The rows are grouped in 4 ways, from coarse to fine. Each group lies inside one group of the grouping before and may be the whole of it. The rows also spread widely along 13 directions, which tell nothing about the answers.
Known rows, each followed by its group in each grouping:
[ 19  38  49  -8  -5  19   3 -24   1   9  -2   3   4  -3  28  38  -8  15
  16  22  -6  -6  -7  -3  13   8 -10 -27] => z_672 z_918 nom zerem
[-31  -1 -31  10  -5  19  32   4  -8  10  11  12 -31  22  10 -11  11 -39
  -7  -3 -50  -5  23  13  22 -19   2   4] => z_672 z_918 zovo muvu
[ 38   6 -59   1  12  41  39 -22   3  27   7  37 -32 -12  35 -22 -16  -3
   0  -7 -16  10  43 -15  28  -8  -5   9] => z_42 z_726 mape tute
[ 13   9 -69  69  12  12  20 -44  28  30   5 -38 -39  31  -2 -20  34  17
 -11   7 -13 -12  43 -24 -12  19  24 -18] => z_672 z_487 dibof tobi
[-30  -2   2 -32  17  15  26  18 -10  -4 -30  11   7 -29  20  54 -19 -14
 -21 -16  -3  13 -43   2   1  11 -33  -5] => z_42 z_431 Torit vusiz
[ 13   9   0  -8  20  -6 -19  20 -12  -1 -19  30  -1  15 -17 -25  13 -10
  27 -30  35  24  15   5 -34  18  27  16] => z_42 z_570 pebe ven
[-23  17 -35  15  23 -25   2  14   6  14 -39 -64  -6  39  24   3 -23 -11
 -30   5  -8  41 -16 -25 -32  14 -16 -10] => z_672 z_130 vaber Totat
[ 19 -11 -22 -37  14  10   4  13 -25   9  -3   7   1 -56  10   3 -11   8
   4 -34  64  45 -32 -45 -25  11 -11 -18] => z_672 z_130 zate gadud
[ -4 -16 -34 -37   2  -7 -32 -18   0 -46  22 -11  15  19 -31   4  -7  -9
  21  19 -31   4   1 -24  17  -2 -16 -46] => z_672 z_130 sur Navig
[-46 -35 -24 -25  -1   3 -10  38 -28 -25  13  -2  11 -16 -21   5  -2 -38
  -2 -36  38  32 -48  19 -31  -7  -5 -19] => z_672 z_918 rero Zubo
[-16  13  10   7  10   8  28 -26  15  14 -10 -26 -23   0  22  52   3  13
   9  21 -10  -6 -17  26 -29   8  -1 -28] => z_42 z_431 Torit rofi
[-14   5 -34  14  24  13  22   5  10 -21 -24 -14  27  21 -14  13   0 -14
 -11 -23  39  21 -49  12 -38  20 -17 -29] => z_42 z_570 Fidu Fevu
[-27 -31 -59  11  22 -10 -20  25   2   3   5  -6 -33   9 -25   8  23   2
 -34  -8 -50 -16  16 -22   9  13  18  25] => z_672 z_487 luno fozor
[ 65  26  -9   8 -18  -2  24   6  -5  10  12  26  10   4  -6 -39   7 -13
  -5   3 -13  -6  -4 -38  39 -29 -22  13] => z_672 z_130 zate Kir
[-26  22  38  -5 -15  29  15   3 -26  -3  26  16 -20   2  -7  21  30 -22
   8 -18  -8 -15 -36  35  -8 -11  -4 -24] => z_672 z_487 nikin gavuf
[ -1  32   1  -6  22 -10 -18 -18   9   2 -26   1 -11  66   4 -10  17  -7
  43  17 -45   4  59   2  -8  20  28 -12] => z_672 z_918 nom gute
[ 25  14  30  -9   7   2  30  -2  11  28  -5   1  -8 -37  33  60   8  42
  13  22  14  -4 -56   3 -37   6   0 -10] => z_672 z_918 zovo sez
[ -1   8  26 -12   1 -28 -54  -1 -25 -22   3 -20   8   2 -67  11  27   3
   0 -12  19 -11 -23 -50  -2  23  -5 -40] => z_42 z_570 velo tisik
[-29 -20 -36  -2   1  -2  -5  -3  -4 -12 -22 -27   5 -24  11  18 -49 -22
 -36  -2  25  30   7 -35  13  16 -22 -14] => z_42 z_726 dolif met
[ 13  19  12  25 -12  37  36 -17   2  24   9  18 -21 -23  26  20  11   8
 -10  -1   1 -15  -7   5   9   0   0   0] => z_672 z_487 dibof tobi
[  3 -21  -3   1  13  -6  -3  20  14   8 -29  11   4 -49  17  52 -10  31
 -28   3  17   2 -18 -22 -12  32   9  33] => z_672 z_487 dibof tobi
[-18 -18 -11   2  -6  10  54   1  -8  37   1   7 -52 -56  28  32   9   4
 -25   7 -16  -8  -3 -15   3 -11   5  16] => z_672 z_130 zate gadud
[-37 -31 -45  -4  33  23 -17 -10   3 -25  -9 -15   6 -17 -10  40 -16  -1
  -8 -27  54  25 -15   8 -36  41   5 -32] => z_42 z_726 dolif met
[ 50  24  -8  -4  10   1 -23  21  15   3   1  -7  18   8  27  14 -36  28
 -18  12  -4  17 -44  -8  -5   1 -27  11] => z_672 z_487 dibof tobi
[-10  30  16   4  13  15 -22 -14   6  -4 -18   0  -6  39  20  26 -21  -4
 -16  18 -57  -9  36 -14  46  22  -8   0] => z_672 z_130 zate gadud
[ 19  -6 -30   3  25 -26  23  12  14  10 -49  13  12 -16 -17   8  43  18
   0 -13  20   2  -9 -51 -29  36  15  10] => z_672 z_487 dibof tobi
[ 23  34  36  -8  13 -22  -2   6  11  14 -23   2 -12  19  13  26  -2  23
  15  26 -18  -1 -13  12 -28   8   7   8] => z_42 z_570 Fidu Fevu
[ 30  -3  11 -20 -20   1 -24 -12  -6   2  24  27 -21 -18  16  -5 -33  -3
  28  23 -13   3  47  11  24 -20  12  19] => z_42 z_431 Torit vusiz
[-15 -43  -1 -18  -6 -16 -19   4 -14 -16 -15  32   3 -59 -28  17  20  -1
  10 -16  37   0  33 -45   2  32  35  12] => z_672 z_487 nikin gavuf
[-36  13 -15  -9  19  35   4 -20  -3 -14  12 -14 -18  44   7  11   4 -20
  24  -8 -16  14   0  39 -24   5   1 -45] => z_672 z_130 zate Kir
[ 26 -12 -28 -16  10  12   6  17  15  -2  14  13  -1 -26  23  36 -43  25
 -21  20 -12   4 -41  15   0 -12 -22  20] => z_42 z_570 Fidu Fevu
[ 27  17  -9 -20 -14  22  18   5 -26   0  10  48   4   0   3 -36  -3 -39
   4 -14 -23   7  23 -28  55 -21 -19  10] => z_672 z_130 vaber Totat
[ 16  -9  32   2  -7 -37 -49 -15  -7 -21  13 -22   7 -22 -65  26  30  28
  19   9  47 -18 -25 -31 -29  23  20 -35] => z_42 z_570 velo tisik
[ -2   7 -12  64   9   9   6 -25  26   2  -7 -36   3  17  -7  38   3  10
 -27   8  17 -17 -17  17 -15  22   2 -11] => z_42 z_431 Torit vusiz
[-73 -12 -28  12   7 -10  26  15 -26  17 -13 -36 -50   1 -21   7  28 -35
 -35 -26 -12   5 -15 -15 -24   3  -2 -19] => z_42 z_570 velo tisik
[-34  -7  15 -39  -5  -2  31  23 -10   5  12  -2 -32 -21  19  54 -11 -12
  -2  17 -45  -8 -56  45 -16 -34 -25  -4] => z_42 z_431 Torit rofi

New rows. What belongs after each?
[-10  -2 -23 -13   6 -27 -11 -13  -1  -4  -8 -50  -6   5  -7  17  -7   4
  -8  24 -18  13  -7 -49  -4   8 -16 -36] => z_672 z_130 vaber Totat
[ 27  31  -3 -40  19  -9  24  -1  -4   6 -37  33  -2  21  14 -21   3 -17
  44  -6  -6  26  21 -10 -15   4  -1  -8] => z_42 z_726 mape tute
[ -9 -15   5 -34   2 -20 -32   9  -2  -5  12  -9 -26 -24   1  51 -29  17
 -16  33 -41 -13 -13  -7  11  -5 -11   3] => z_42 z_726 dolif met
[ 47 -25 -25  18  -7 -13 -23  29   8   0 -10  53  15 -27  -8 -22  -4   3
 -16  -8  14  -3  39 -31  28  10  27  73] => z_672 z_487 dibof tobi
[ 24 -17 -26   3   5  18 -51  -4  14 -48   5  27  47   3 -16  12 -50  -9
 -16   0  19   2  18  -3  45  21  -9  13] => z_42 z_726 dolif met
[ 20  22 -19  18  22  11   7 -32  -7  41  -6  -8 -52  -1   8  -9  23  18
  11 -14  14   8  38 -29 -21  23  24 -19] => z_42 z_726 mape tute
[ 34  -1  11  25  -5  39 -33 -18  13 -18  35   2  19 -27  -4  50 -34  35
 -23   9  37 -16 -38  12  15  15 -11  -7] => z_42 z_570 velo tisik
[ 22   3  46 -15 -23 -12   1  -3  -8  -4  10  33  -4 -27  -4   8   0  -7
  40  12  39  -1   1  32 -23 -12  24   7] => z_42 z_726 dolif met
[ -9  13  -4 -18  15  13  48   5   7  21 -10   7 -27  -6  28  32  23  12
  16   2 -18   2 -39  26 -44  -1  -1 -12] => z_672 z_487 dibof tobi
[ -7   1 -11  13 -12   8   9 -27  12  15   1   3 -32  15  40  -7 -20 -13
  24  33 -29   8  78  19  10  -6  30   9] => z_672 z_918 nom zerem
[ 15  47  33   0   8  32  -1 -18   1 -18 -11  11  32  40  12  13  -7 -13
  19  -3   7  10 -12  17   4  17 -14 -27] => z_672 z_130 vaber Totat
[ 40 -28 -29 -20   2  -5  28  -8  23 -14   2  16  27 -41  11  20 -11  20
  38  21  51  23 -30  11 -45  -3  10  -2] => z_672 z_130 vaber Totat
[-62  -7  26 -43   5 -31 -24   0  -8 -41 -16 -29   0  14 -30  62  -3 -18
   0  24 -43 -13 -30   1  -4  11 -20 -47] => z_42 z_726 mape tute
[-37  -4  38 -19 -21  -4 -19  -8 -45  -7   8  17 -31 -19 -35 -16  24 -36
  28 -24  27   5  39 -10  -4   2  27 -20] => z_42 z_570 pebe ven
[ -3 -18 -57  27   6  25   4 -20  39 -38 -17   4  42  24   8   6 -28 -14
  -3   8  12  11  23  14   8  25   2  -3] => z_672 z_487 dibof tobi
[ 53   9  21  16 -25  15 -14 -13   6  -4  20  14  20 -31  15  18 -44  10
 -12  18  24  -6  -7   0  36 -10 -17  14] => z_42 z_431 Torit vusiz
[  1  -9 -48  31   4   1   2   2 -17  21  20 -28 -33   1 -13 -41  19 -12
  -2 -31  46  30   5 -14 -41  -3  21 -11] => z_672 z_130 zate Kir
[  3  -7  10   1  12 -22 -25  -6  10 -23 -11  10  20  17 -38  18  36   5
  32   9   9 -15  10  -1 -20  26  32 -10] => z_672 z_918 nom zerem
[-46 -29   7 -38  -3  -3   3 -36   3 -25   5 -15 -20 -27  -8  51  -3   5
  47  28  12   4   4  23 -40  11  19 -52] => z_42 z_570 velo tisik
[ 47  24  32  18   1  26 -27 -11   8  -1  29  37  -6  14  -7   7   2  24
  25   5  13 -17   6  44  -8   3  26  17] => z_42 z_570 pebe ven
[-33  -8 -16 -34   1  33 -19 -13 -35 -30  22   8  -8  -6 -18  -1 -14 -39
  11 -32  15  20   3   1  12   2 -16 -50] => z_42 z_726 mape tute
[  5  30  50  -4 -12  21  -3 -26  -8   5  -5  17 -15  -8  27  30 -25  -5
   3  14 -10  -7  26   1  33   9  -5  -9] => z_42 z_726 mape tute
[-21  15 -11  40   3  49 -14 -19  -7   2  36 -19 -32  26  -5  14  -5  -7
 -27 -14  -7 -11  -5  29   8   5  -3 -23] => z_42 z_570 velo tisik
[  6   7  31  -7 -33  34  33 -22  -7  14  19  13 -19 -50  52  33 -42  -3
  -6  26  -1   2   2   5  33 -21 -16  -2] => z_672 z_130 zate gadud
[ 13   5 -40  32  18  66  30 -21  12  12  24  13 -13 -10  17  36  -5  12
 -31 -15 -10 -19 -24  23  21   4 -20  -5] => z_42 z_431 Torit vusiz
[ 27  46  48  37 -16 -15  -9  -1  -3  46 -16  -4 -39   2  31  12 -21   8
 -46  27 -38 -22  35 -31  46   0  -2  41] => z_42 z_726 dolif met
[ 26  45  30  14 -11 -11  40   9   2  59 -12 -10 -49   0  51   2   6  15
   0  22 -25   4  -3  -2 -20 -16   8  20] => z_672 z_487 luno fozor
[ -5  15  22   9 -12   9   2  17 -27 -15  -5  13  36  -3 -29  -1  20 -36
 -15 -36  37   4 -39 -28  18   8 -20 -19] => z_672 z_918 zovo muvu
[ 29   3  37 -22 -19  -6 -13 -13  17 -32 -18  38  43 -10  10  18 -24   0
  40  30  11   1  29  -2  23  14  13   7] => z_672 z_487 luno fozor
[ 16  -5 -87 -13  44  33  29  -2  19  -3  19   8 -10  32   7   0  13   8
  20  -7 -28  13 -27  31 -35  -6  -4 -15] => z_672 z_130 vaber Totat
[ 22   3  11 -28   6   6  29  -3  10  23 -10  23 -26 -36  44  27 -22  26
  31  21  14  20  -3  23 -39  -5  13  13] => z_42 z_570 pebe ven
[-21   0  37 -43 -25 -19 -10  18 -26 -20  -3   7   3  -9   4   3 -26 -37
  12  11 -11  18   1  -7  15 -20 -13  -5] => z_672 z_130 zate Kir
[  0 -20 -96  21  19 -32  35  -7  26  10  -4 -45 -18  30 -18 -15  32   1
  -1  23 -34   0  -2 -24 -32 -10   3 -23] => z_672 z_918 nom zerem
[  0   6  -1  -6 -16  53  19 -29  -8  22  23   9 -28 -42  58  31 -43   5
 -14  15 -17   6  21 -16  49  -7 -18 -12] => z_672 z_918 zovo muvu
[ -5 -20 -52 -44   8 -15  14   3   0 -14  -2 -14   8  -5  -6   2  -2  -9
  20  10 -13  23 -20 -26 -12 -11 -20 -40] => z_672 z_918 rero Zubo
[  7  -9  28 -50   3 -32 -41   5   3 -18  -1   0  -2 -17  -9  48 -22  28
  20  39 -23  -6 -13 -10  -5   6  -1  -6] => z_42 z_570 velo tisik
[ 26  15  22  21   9  -5  18   9  14  16 -41  37   8  -7  14  20  10   8
 -12   4  -1 -12  18 -17  15  25  19  45] => z_672 z_130 zate gadud
[  7 -15   0 -13   4 -19 -46   3  -5 -12 -26  27   1 -17  -6   6 -28  -6
  -6   4  -1   6  62 -40  35  28  18  30] => z_42 z_726 mape tute
[ 26   7  -3 -24  -9 -32  21 -18  15   2 -41  -4  10 -23  24  13 -37   1
   7  41  -3  15  23 -49  17   4 -18  -7] => z_42 z_726 dolif met
[  0 -32 -73 -30  10   4  12  10   4 -25  21  12   1 -11 -20  10 -15 -14
 -15   6 -33  -5 -26  -4  19 -20 -31  -8] => z_42 z_726 dolif met
[ 16 -19   1 -14 -12 -23 -27  19 -16  13  22 -11 -16 -42   0  12 -12  15
  -7  11  17  11 -16 -26  -9 -11   5   7] => z_672 z_918 nom zerem
[-22 -34  -1 -18 -25 -33 -37 -10   7 -28  20 -34 -14  -9  -5  14 -46  -4
  24  48   5  17  17  24 -27 -17  15 -13] => z_42 z_570 pebe ven
[ 30  -5  54 -26 -26 -29  -6  21 -18  25   4  27 -24 -63  14   6   7  18
  35   7  47  14  -7   0 -43 -10  35  28] => z_672 z_487 dibof tobi
[ 15  13   8 -19 -27  -7   5 -21 -16  10  25 -15 -29  -3  23 -29 -15 -13
  44  18  15  34  17   4 -24 -29   8 -29] => z_672 z_130 sur Navig
[ 16  -9  11  33 -28   6 -52 -25   9 -40  33  -7  25   6 -23   5 -38 -12
   2  17  47  -4  18  27  12   3  12  -9] => z_42 z_726 dolif met
[-47   1 -18   5 -13  43  15 -35 -17  -7   4  16 -19  16  12 -15  -3 -54
  12  -9 -23   4  77  -1  46   3   8 -26] => z_672 z_918 nom zerem
[-33  -2 -37   9  20 -22  -7  11  -2 -14 -29 -36  15  33 -29   7  18 -23
 -25 -10 -14   6 -11 -41  -1  23 -13 -27] => z_672 z_918 nom zerem
[ 21  13   2  24  -4 -11  35  13  16  34 -17  31 -24  15  34  -9   7  -6
  12  22 -32  -4  36  19  -2 -12  30  52] => z_672 z_918 zovo muvu
[-32  -9 -19  13   1  19  35 -27  10   7  -2 -17 -18  -9  22  27   3  -5
  15  10  12  11   5  15 -27   8  14 -31] => z_672 z_918 zovo muvu
[ 18  28  73  28 -35  18   4   3   0  14  -1  31   5 -15  43  30 -30  -8
 -13  23   1 -14  13  27  38  -7   6  40] => z_672 z_918 nom zerem
[ 15   0 -27  51  -8  -9 -20 -13  12 -11  17 -31   2  29 -33 -22  -1  -5
  -6   5  29   2   2   6 -21  -1  12 -10] => z_42 z_570 pebe ven
[ 23  43   7  17  -1  35  37  -5 -18   2 -20  36  25  20   4 -38  15 -43
  10 -44  44  22   4 -10  13   8 -10 -11] => z_672 z_130 zate gadud
[-12  23  57 -12 -17  10  57  -7   0  15 -20  -5  -4 -39  43  66 -13   3
 -10  25  -1  -3 -50   2  -3  -5 -27 -19] => z_672 z_130 zate Kir
[-19  12 -23  10 -14  53 -18 -57 -18 -17  23 -31  -3   8  11 -11 -43 -36
   1 -14  23  26  44 -16  40   8 -25 -67] => z_42 z_431 Torit rofi
[-20  -3  -6  31 -24  47   6 -27 -21  -2  26  17 -18 -17 -10 -14  18 -30
  -5 -31  28  -6  32  -2  22   7  14 -18] => z_672 z_487 dibof tobi
[ -7   7   6 -25 -15 -19  -3   7 -30  16  11 -35 -28 -12  18 -16 -17 -17
  16   2  23  45 -13 -12 -37 -21  -4 -24] => z_672 z_130 vaber Totat
[ 26 -23 -63   8  -1 -16   0   4  14 -10  14 -11   0   5 -14 -31 -17  -3
  12  10  23  24  -1   6 -33 -18   6   3] => z_42 z_570 pebe ven
[  9  -5 -60   9  14  20 -23 -10  12 -44  16   0  35  55 -25 -23 -11 -27
   7  -5  -9  12  10  10  15   4  -8 -18] => z_672 z_130 vaber Totat
[ 38 -34 -20 -38  -7  -2 -15   0   4  -2  30  21 -10 -61   6  15 -12  34
  29  17  23  10 -10  -7 -22  -8  14   3] => z_672 z_487 dibof tobi
[ 68  20  -1  25  -3 -13  18  31   7  33   3  36 -12   9  14 -33   5   1
  14  -1   9   4  -5  35 -24 -28  20  61] => z_42 z_431 Torit rofi
[-25  -5 -53   8  -2  37  47 -12  -3   0  19 -26 -14  -7  14  18 -13 -20
 -37  -4 -19   4 -37  -9  18 -16 -42 -37] => z_672 z_130 zate gadud
[-28 -17 -24  20   5 -11 -29 -20   7 -10   2 -61 -14 -16 -21  54 -20  23
 -56  23 -13 -14 -16 -50  16  25 -20 -33] => z_42 z_570 Fidu Fevu
[ -7 -18 -24  10   4 -12 -24   1  -1 -12 -13 -38  13 -25 -17  24 -27   7
 -38  -3  37  16 -24 -49  -1  25 -17 -18] => z_42 z_570 velo tisik
[ 39  28  35  52  13  -1  -4 -36  28  26  -6  -7 -17   4  -3  47  30  50
   6  24   6 -38   4   9 -20  30  30   4] => z_42 z_431 Torit vusiz
[-14  22  49  -2 -14   0 -44 -20 -10   0 -13 -23   1   6  38  12 -46  -9
  23  15  33  40  42  -5  -6  21  16 -20] => z_672 z_918 zovo muvu
[ 32  -9 -12 -43   9  -5   6  -2 -11  -8  21  34  -9 -25 -34   0  33   8
  47  -8  23  -3 -24   4 -34  -9   9 -22] => z_42 z_726 dolif met
[ 20 -12 -39   9  12   3 -56  13 -21  -1  26 -22   3  -9 -25 -16  -5   9
 -15 -30  47  26 -14 -38 -12  13   3 -13] => z_672 z_918 nom gute
[ -1 -17 -49 -22   4  15 -32  -5 -16 -21  32 -21   2 -11 -11   6 -29  -6
 -24  -2 -16  14 -11 -43  33  -3 -32 -28] => z_672 z_130 vaber Totat
[ 25   8  -3   9   8   3  46  -9  20  16 -42  42  13  -5  28  -2  13  -2
  35   4  23  13  34  -3 -14  19  29  21] => z_672 z_918 zovo muvu
[ -3   1 -61  21   6  30  14 -19  18 -15  26 -23  -1  39  -2  -9   1 -10
   4   2 -13   5  -9  23  -9  -5  -6 -36] => z_672 z_487 luno fozor
[-14  54   5  18  20  31  15 -42  -1  37 -12 -36 -55  42  51   7 -13  -1
  13   2 -11  24  30  20 -29  15   5 -42] => z_42 z_726 mape tute
[ -7   8   5  31   8  30  13   9  -4  25   9   5 -30  -5  23  21   2   2
 -21 -15  10   2 -13  27 -17   5  14  20] => z_672 z_130 zate Kir
[-30   3   2  15   7  34  -4  23 -17 -20 -16  59  19  32 -14 -14  18 -56
   2 -46   5   1  32  33  21  18  22  29] => z_672 z_918 nom gute
[ 46  17  33   6 -20  16 -35   0  10 -20  -3  21  42  -9  27  14 -76   1
 -12  18  31  15   3   2  39   7 -18  23] => z_42 z_570 velo tisik
[-28   7  44 -20   0  23  35  -4 -12   8 -27  65 -22 -15  29  23  19 -22
  31  -9 -13  -2  43  25   4  14  34  23] => z_672 z_130 sur Navig
[ -9  -5   5  50  -4   0  35  -2  18  -5 -28  -7  24 -12  -8  34  14  -7
 -31  -1  35 -11 -25  -5  -7  21   4   6] => z_672 z_130 zate Kir
[-16  19 -26  26  13  15 -16 -25  -4  39  32 -39 -75  42  21 -13  14   8
  16   9 -39   7  45  14 -25  -2  32 -23] => z_672 z_918 zovo muvu
[  0  13  -2 -15  14  17 -16 -16  -2   0 -23   5  -1   0  28  16 -37  -6
   3  -2  -2  23  35 -14  19  22  -8  -5] => z_42 z_431 Torit vusiz
[ -5   6  26  -6 -27 -56 -22  -9 -24 -10  -7 -25   5   5 -50 -23  36 -25
  26   9  14   2  17 -64   0   1  11 -40] => z_672 z_918 zovo muvu
[-34  19  63 -24   4  16   2  26 -22   9 -10  14 -10 -13  26  57  -1  -8
  -3  -9  -3   3 -44  33 -17   6  -5   0] => z_672 z_918 nom zerem
[  2   3  17  36  -2  41 -12 -12  13 -17   2  37  24   9   8  25  -9  -9
  -1  -2  16 -14  27  35  25  24  23  18] => z_672 z_918 nom zerem
[-14  21  54  72 -21  18  -4 -12   3  16  14 -18 -21   4   6  43   0  -3
 -34   6  13 -30 -11  50  -1   3  15  16] => z_42 z_431 Torit vusiz
[  1  20  -1  -3  20  19  21  -1  -8  30 -33  40 -35   4  27 -16   5  -9
  20 -21   3  21  56   1 -12  19  28  25] => z_42 z_570 pebe ven
[ 23  -4 -73   0  23 -24  39  32  13  27 -16  20 -30  17   1 -26  34   1
  -7  -1 -56  -3   6 -21 -12 -12   8  39] => z_672 z_487 nikin gavuf
[-16 -23 -35   3 -13 -13  13 -29  12 -26 -32  -3  16  -9  -3  -8 -31 -28
   3  20  14  17  59 -35  24  14   2 -13] => z_42 z_570 Fidu Fevu
[ -8  40  30 -22  14 -20  32   9 -17  37 -37 -17 -23   5  23  13  29   0
  21  -6   1  24 -27 -27 -43   9  -4 -28] => z_672 z_918 zovo muvu
[ -8  36  33  12  20  14  16  16 -21  37  -9  20 -43  17   7   7  39  -9
  12 -35   5   0 -12  42 -42   6  23  14] => z_42 z_431 Torit vusiz
[  3   8 -13 -14  -3 -30 -36   4 -12   8  -7 -52 -14   4  11 -17 -27   1
   3   7  16  43  11 -49 -19   7  -2 -25] => z_672 z_487 luno fozor
[  6  13   1 -25  -1  25 -37 -15 -25 -10  38  25 -29  22  -8 -29  -8 -25
  46 -14   5  15  40  34  -4 -11  19 -20] => z_42 z_726 dolif met
[ 39  -3   3 -42 -17   7   4  -3  -1 -28   1  53  31 -24  -3  -2 -28 -12
  27  14   1   2   8 -12  38 -12 -17   4] => z_42 z_570 velo tisik
[ 26  28  28  -1   9 -44 -12  -1  10 -12 -20  -2  16  39 -37   0  33   0
  42  12  19  -5 -18  15 -50  10  19 -16] => z_42 z_726 dolif met
[  8  33   1  -1 -19  45   9   9 -23  16  40  17 -24  21  35 -20 -26 -34
 -11  -5 -40   6   1  25  42 -40 -27   1] => z_672 z_918 nom zerem
[-40   2   2  44   5  36   4 -14   8  -8   8  10 -19  45  13   2  10 -29
  21 -14  18   9  29  85 -40  13  49   6] => z_672 z_130 sur Navig
[ 13  11 -10  -7  11  15 -45 -30   2 -25   8 -26  20  24   4  -2 -27   5
  31  -2  46  41   8  -4 -27  25   5 -49] => z_672 z_130 sur Navig
[ -3   0  26 -38  10 -32 -30  -8  12 -30 -25 -25  24   2  -7  44 -22  19
  38  29  27  21 -27   4 -49  24   1 -36] => z_42 z_570 velo tisik
[ 29  14  21   2 -11 -31 -12 -23   9   3 -19 -34  11 -12  12  11 -28  12
  24  25  48  27   1 -15 -31   8   1 -22] => z_42 z_431 Torit vusiz
[-34  -4 -17 -40  27  -6  16   7   6  -2  -7 -13 -31  18   9  34   2   4
  29  14 -31  13 -30  42 -57  -3   2 -23] => z_42 z_570 velo tisik
[ 27   5  43 -39 -13 -52 -30  26   7 -27  -1   6  19   9 -14  17 -21   8
  39  43   0   5 -37  34 -37 -20   4   8] => z_42 z_570 Fidu Fevu
[-34  -3  18 -62   8  21  15  -2 -16 -12  15  29 -16 -15   2  50  18  -5
  31   7 -48 -13 -24  15   5  -6 -10 -34] => z_672 z_918 zovo muvu
[-24 -11  19 -13 -21   0   4   5 -13  11  26  11 -52 -22   7  27 -11  -6
  -7  26 -49 -22   9  21  17 -26   5  16] => z_42 z_570 velo tisik
[  3  12  35  56  12 -14 -32  -8   5  24  -6 -31 -24   3 -15  34  27  29
  -7  -5  41 -14  -5  16 -50  33  42   7] => z_42 z_431 Torit rofi
[ 20  -8 -39 -11   8  11 -11  -4   0 -18  -4  39  21  11 -12 -23  -1 -18
  16  -8 -11   7  45 -34  40  11   5   5] => z_672 z_918 zovo muvu
[ 33  -6   8 -10 -17 -23 -32  -1   4 -15 -10  25  13  -2   1 -23 -37  -9
  31  20  22  21  52  -5   6   2  24  27] => z_42 z_570 velo tisik
[ 50  35  28  11  17  14  -7   1   7  15 -27  25  17   3  27   8 -10  20
   7  -8  32  17   7 -14  -3  29   9  20] => z_672 z_130 zate Kir
[-18   3 -40  24  17  41   9  -1   7  14  20 -23 -23  18  39  16 -21  -2
  -9  -8   6  26 -22  42 -32   1  -1 -15] => z_672 z_918 zovo sez
[-17  -9 -31  15   8  39  15  -2 -27  22   0  32 -35 -18  13 -31  10 -30
  -2 -49  32  26  54 -10   5  13  30  16] => z_672 z_130 zate gadud
[ 11 -30  18 -30 -17 -37 -60 -12   6 -35  30 -16   6 -29 -43  39   7  33
  26  41  -3 -22 -14 -18 -11   4  14 -27] => z_672 z_487 dibof tobi
[ 35  14  35   9 -13 -31  -7  10   9  27 -12  15 -15  -7  13  16   5  21
  -1  37 -35 -21  22 -20  18  -3  19  37] => z_672 z_918 rero Zubo
[ 33  34  -6  -7   7   0  13  -7   0   9 -33  -5  21  10  30 -11 -26  -7
   1   3  12  36   5 -46  10  11 -24 -10] => z_672 z_130 vaber Totat
